All rows are made from the same 12 directions, up to rounding. Whole rows:
[[ 3.51 -0.22 -1.56  3.42  4.66  0.09  0.40  0.61  0.76 -3.22 -2.21  1.30
   0.89  0.23 -0.93  5.34  2.17  0.70  3.20  4.09 -0.77  1.40 -0.89 -4.22
  -1.46 -1.62  3.92]
 [-0.97 -2.37 -2.74  2.94  1.10 -0.63 -0.01  1.34  1.12 -0.52  0.59 -0.63
  -0.87  2.13  1.53  0.12  1.79  2.21 -0.50  1.32 -0.88 -2.42 -3.49 -3.10
   0.39  2.84 -0.81]
 [ 3.11 -1.28 -0.88  2.00  1.94  1.39 -0.49 -4.24 -1.47  0.84  2.96  2.76
   1.29 -0.37 -1.00  0.48 -1.47 -0.98  0.69 -1.62 -0.17 -1.72 -1.21  1.09
  -0.42 -1.12  0.39]
 [-2.10  2.01  2.75 -1.87 -2.64 -0.91 -0.79  1.63  1.15  0.49 -2.83  1.18
  -2.67 -2.15 -1.31 -1.06 -2.70  0.90 -1.73 -1.28  0.35  3.04  3.17  3.14
  -1.18  0.06  0.61]
 [-1.82  4.81  2.68  0.50 -1.64  0.96  2.52 -0.33 -3.06  0.99 -2.61 -3.35
   0.58 -4.32  0.94 -1.39 -1.75  1.47  2.10  2.57 -2.30 -2.11  0.58  1.71
   1.03  3.76  2.75]
 [-2.71  1.07  0.41 -1.05  0.65  1.38  0.00 -0.46 -2.12  1.20 -2.35 -2.15
  -3.37  2.36  1.02  1.54  1.63  0.89 -1.65 -1.47  0.96  3.42 -3.52 -2.37
  -1.28 -1.73  3.86]
 [-1.71  0.92  0.85  1.35 -0.37 -0.62 -0.85 -0.95 -0.79 -3.03 -1.43  2.28
  -0.41 -0.47 -1.39 -0.23  0.38  0.42 -1.91  2.18  1.83  2.53 -2.58 -1.74
   0.94 -1.92  3.69]
 [ 0.44 -2.05 -3.01  0.48  2.47 -1.70 -0.78  0.15  0.19 -3.18  0.74  1.24
   2.02  2.05 -1.95 -0.87  1.83 -0.85  0.59  0.27  2.62 -1.18 -2.10 -1.89
   0.98  0.14  0.82]
 [-0.98 -1.35 -1.32  2.14  3.94  0.35 -0.56 -1.54 -0.86  1.21 -0.56  4.78
  -0.59  1.40  0.96  1.99 -1.69  2.54 -4.76 -1.65  1.61  2.61 -0.26  0.60
   1.40  0.04 -2.86]
 [-1.17  0.92  0.71 -0.57  2.27 -0.67 -0.31 -1.32 -2.46  0.35  0.36  1.64
   1.02 -0.45  0.10 -0.12 -1.72  1.52 -1.75 -2.11  0.70 -0.06 -0.04  2.08
   1.46 -1.66 -2.17]
 [-0.83  1.06  1.30 -1.21 -3.03  1.09 -0.12 -2.13 -2.33  1.43  1.43 -4.11
   0.37  3.05  1.45 -0.92  0.50  0.62 -0.37 -2.90 -1.22 -1.76 -1.15 -0.33
  -2.40  2.63  2.54]
 [ 0.85 -0.54 -2.08 -3.74  2.14 -0.93  0.25  3.04 -0.41 -1.10 -1.06 -2.27
  -0.28  0.43 -1.95 -0.23  1.01 -1.80  3.30 -2.27  1.48 -0.59  0.64 -0.31
  -1.77  2.79  1.03]
 [ 1.27 -0.70 -0.35  2.47  4.27  0.08 -0.35 -0.87 -1.94  0.27  0.85  4.29
  -0.09 -1.43  0.83  2.89 -3.11  3.37 -1.86 -1.50 -1.46 -0.43  0.01  0.99
  -0.27  2.23 -3.16]
 [-1.10 -0.60 -0.18  1.81  1.92 -1.56 -0.39 -0.27 -0.17 -1.34  1.57 -0.93
   3.35  4.58  3.29  2.25  2.90  3.30 -2.25  1.29 -0.95 -1.06 -1.51 -2.93
   2.05 -3.86 -3.63]]

Rows cut short, each followed by the rest of it:
[ 0.29  0.88  1.12  0.51 -2.21  0.76  0.66 -2.57  0.17  0.40  1.15  0.24
  3.01 -0.49  0.30 -1.65  0.21 -2.02 -0.45  2.15  0.68 -0.13  1.42] | [ 1.14  2.71 -2.50 -0.62]
[-0.27  0.18 -0.71  1.21  0.18 -1.62 -0.12 -0.13  1.32 -1.60 -1.11  2.62
  2.28 -1.01 -2.07 -2.12 -1.22 -0.07 -0.31  1.42  1.86 -0.51  2.23] | [ 2.02  1.96  1.13 -0.14]
[-0.47 -1.39 -0.26  3.86  0.36 -2.21 -1.17  0.25  1.94 -1.56  1.36  3.90
  0.66 -1.05  0.09 -0.66 -1.54  3.08 -1.93  1.70 -1.20 -2.18 -0.50] | [ 0.64  1.73 -0.30 -3.43]
[-0.08  0.80  1.62 -1.09 -2.56  0.09 -0.18  1.32  0.60 -0.40 -0.31 -3.53
 -0.49  2.30  1.55  1.64  1.91  0.74  0.40  0.22 -1.87  0.71  0.38] | [-2.25 -2.58  0.09  1.60]
[ 1.78 -1.11  0.08 -1.04 -1.07  1.22  0.05  1.07  2.80  1.87 -0.01 -0.90
 -1.48  1.07  0.79  1.92  1.21 -1.79  0.67 -0.02 -0.70  2.22  2.15] | [-0.54 -1.55 -2.38 -0.99]
[ 0.60 -1.88 -1.60  0.67  1.69  0.39 -0.67 -0.82 -0.24  1.33  1.57  0.43
 -1.85  0.66 -0.23  0.08 -0.18  0.25  0.50 -2.36 -0.40 -1.52 -2.73] | [-0.12 -1.07 -0.66 -0.24]
[-1.04  2.21  2.87  0.74 -1.15 -2.76 -0.83  2.36  1.35 -2.62 -2.11  0.99
  1.05 -0.73  0.09  1.26 -1.41  3.94 -1.16  1.53 -1.82  0.71  3.46] | [ 0.86 -0.78  0.32 -0.74]
[-1.09  1.29  2.39  1.63 -4.66 -0.67 -1.19 -3.07  0.07 -0.74  1.16 -1.52
  3.19  4.59  1.29 -0.92  0.37  2.49 -2.75 -0.45 -1.09 -1.16  1.09] | [-0.13 -1.35  1.07  2.17]
[ 0.38 -0.53 -0.56 -2.75 -1.01 -1.55 -0.62  3.13  2.29 -1.99 -0.96 -1.33
 -0.92 -0.15 -2.39 -1.05  1.52 -2.31  2.58  0.10  1.23  0.62  0.76] | [-0.57 -1.26 -1.12  1.51]
[ 1.62 -1.05 -1.01  0.17 -0.46  1.09  0.45  1.53  3.67  0.53 -2.39  1.60
 -1.47 -0.46 -0.99  1.29  0.57 -2.52  0.34  2.15  1.36  3.90  3.09] | [-0.39 -0.45 -0.05  0.81]
[ 1.32 -0.59 -1.12 -2.66  2.46 -0.93  0.20  3.85  0.61  0.84 -0.73 -2.50
 -1.24  0.48  0.10  1.86 -0.01  0.89  2.95 -2.96 -1.58 -1.31  2.07] | [ 0.47 -2.96  2.43 -1.95]
[ 1.77 -0.60  1.21 -0.67 -3.90  0.98 -0.79  0.22  1.89  0.32  0.38  0.37
 -1.10  0.72 -0.20  0.62 -0.93 -0.96 -0.84 -1.02 -0.82  1.80  3.07] | [ 0.21 -3.48  3.59  1.24]
[-1.09  0.27 -0.83  0.73  0.63 -0.60  0.49  1.98  1.53  1.41 -1.93 -1.27
 -3.08 -2.40 -0.97 -1.34 -0.48  0.76  2.74  0.48 -1.09 -1.84 -1.27] | [ 1.10 -0.18 -0.53  0.95]
[-2.41 -1.97 -2.67  2.29  0.27  0.03  1.02 -0.03  3.22  2.60  0.14 -0.54
 -0.33  0.89  1.42 -2.72  2.50 -1.04 -0.61  3.11  1.34 -1.20 -2.30] | [-0.31  5.22 -5.03 -3.38]
[ 1.16 -1.16 -0.92  0.16 -1.22  2.57 -0.17 -4.51 -0.05  3.92  1.77 -2.58
  1.06  6.23  1.49  0.46  1.72 -1.19 -0.89 -3.46  0.40 -0.03  0.02] | [-0.20 -1.98 -1.11  1.84]
[-0.63  0.34 -0.32  0.87 -0.28 -1.28 -0.13 -0.31  0.52 -0.27  0.21 -1.61
  1.29  0.96 -0.36 -1.54  0.59  1.00  1.38  0.15 -0.56 -2.91 -0.65] | [ 0.47  0.32 -0.83  0.65]
[ 1.02 -0.96 -1.71  0.93 -0.40  0.20  0.06 -1.04  0.49  0.28  1.20 -1.86
 -0.16  0.17 -1.42 -2.02  1.01 -1.46  3.36 -0.07 -0.32 -3.53 -2.56] | [-0.36 -0.73  0.06  2.80]
[-0.27  0.60 -1.21  0.27  1.64 -0.15  0.93 -0.85 -0.28  2.89 -0.77 -1.85
  1.57  1.40  0.36 -1.03 -1.00  1.43  1.19 -2.30 -0.39 -2.99  2.07] | [ 2.95  0.11  2.10 -1.01]
[-0.38  2.95  2.76  0.75 -0.59  0.61  0.64 -2.88 -2.77 -0.51  0.47 -1.39
  2.53 -0.61  1.13  0.59  0.48  0.60  0.29  1.90 -1.17 -0.43 -1.12] | [-0.36  1.41 -4.02  1.63]
[ 2.41 -1.78 -0.94  4.28  0.32 -0.09 -0.85 -1.70  2.76  0.52  1.56  1.79
 -0.18  0.17 -0.58  0.64 -0.25  0.92  1.54  1.07 -2.11 -2.47 -0.95] | [ 0.03 -0.99 -2.50  0.45]
[-0.11  2.38  1.31 -1.40  2.11  0.84  0.85 -0.39 -5.33 -0.81 -0.59 -1.02
  0.69 -0.96  0.99  2.11 -1.34  1.79 -0.16 -1.65 -0.85  0.11 -0.53] | [-0.53 -1.32  4.68  1.34]
[ 2.44 -3.88 -3.65  2.09  2.07  1.07  0.39  2.76  2.63  0.83  0.49  2.44
 -4.10 -2.87 -0.55  0.91 -0.59 -1.14  1.84  1.11 -0.92 -0.81 -1.57] | [-1.36 -0.93  4.22 -1.61]
[ 2.49 -1.14 -0.33  1.44  0.39  0.63 -0.04 -0.66  1.00  0.97  1.63  0.63
  0.64  0.25  0.75  1.51 -0.48  0.27  0.75 -0.17 -1.86 -1.28  1.20] | [ 0.22 -1.07  0.41 -1.63]
[-0.72  4.12  3.12  0.17 -2.00  1.83  1.16 -3.43 -3.07  1.44 -1.38 -3.70
  1.65  0.93  1.38  0.68  0.13  0.96  0.49  0.28 -1.45  0.17  0.37] | [ 0.31 -0.96 -0.60  4.67]
[ 1.11  1.03  0.66 -0.82  0.84 -1.70  0.01  2.82  1.93 -0.60 -1.72 -2.28
  0.77  0.83 -0.03  2.11  0.67  1.66  2.80  0.07 -2.01 -0.66  3.21] | [ 0.24 -2.13 -1.03 -0.28]
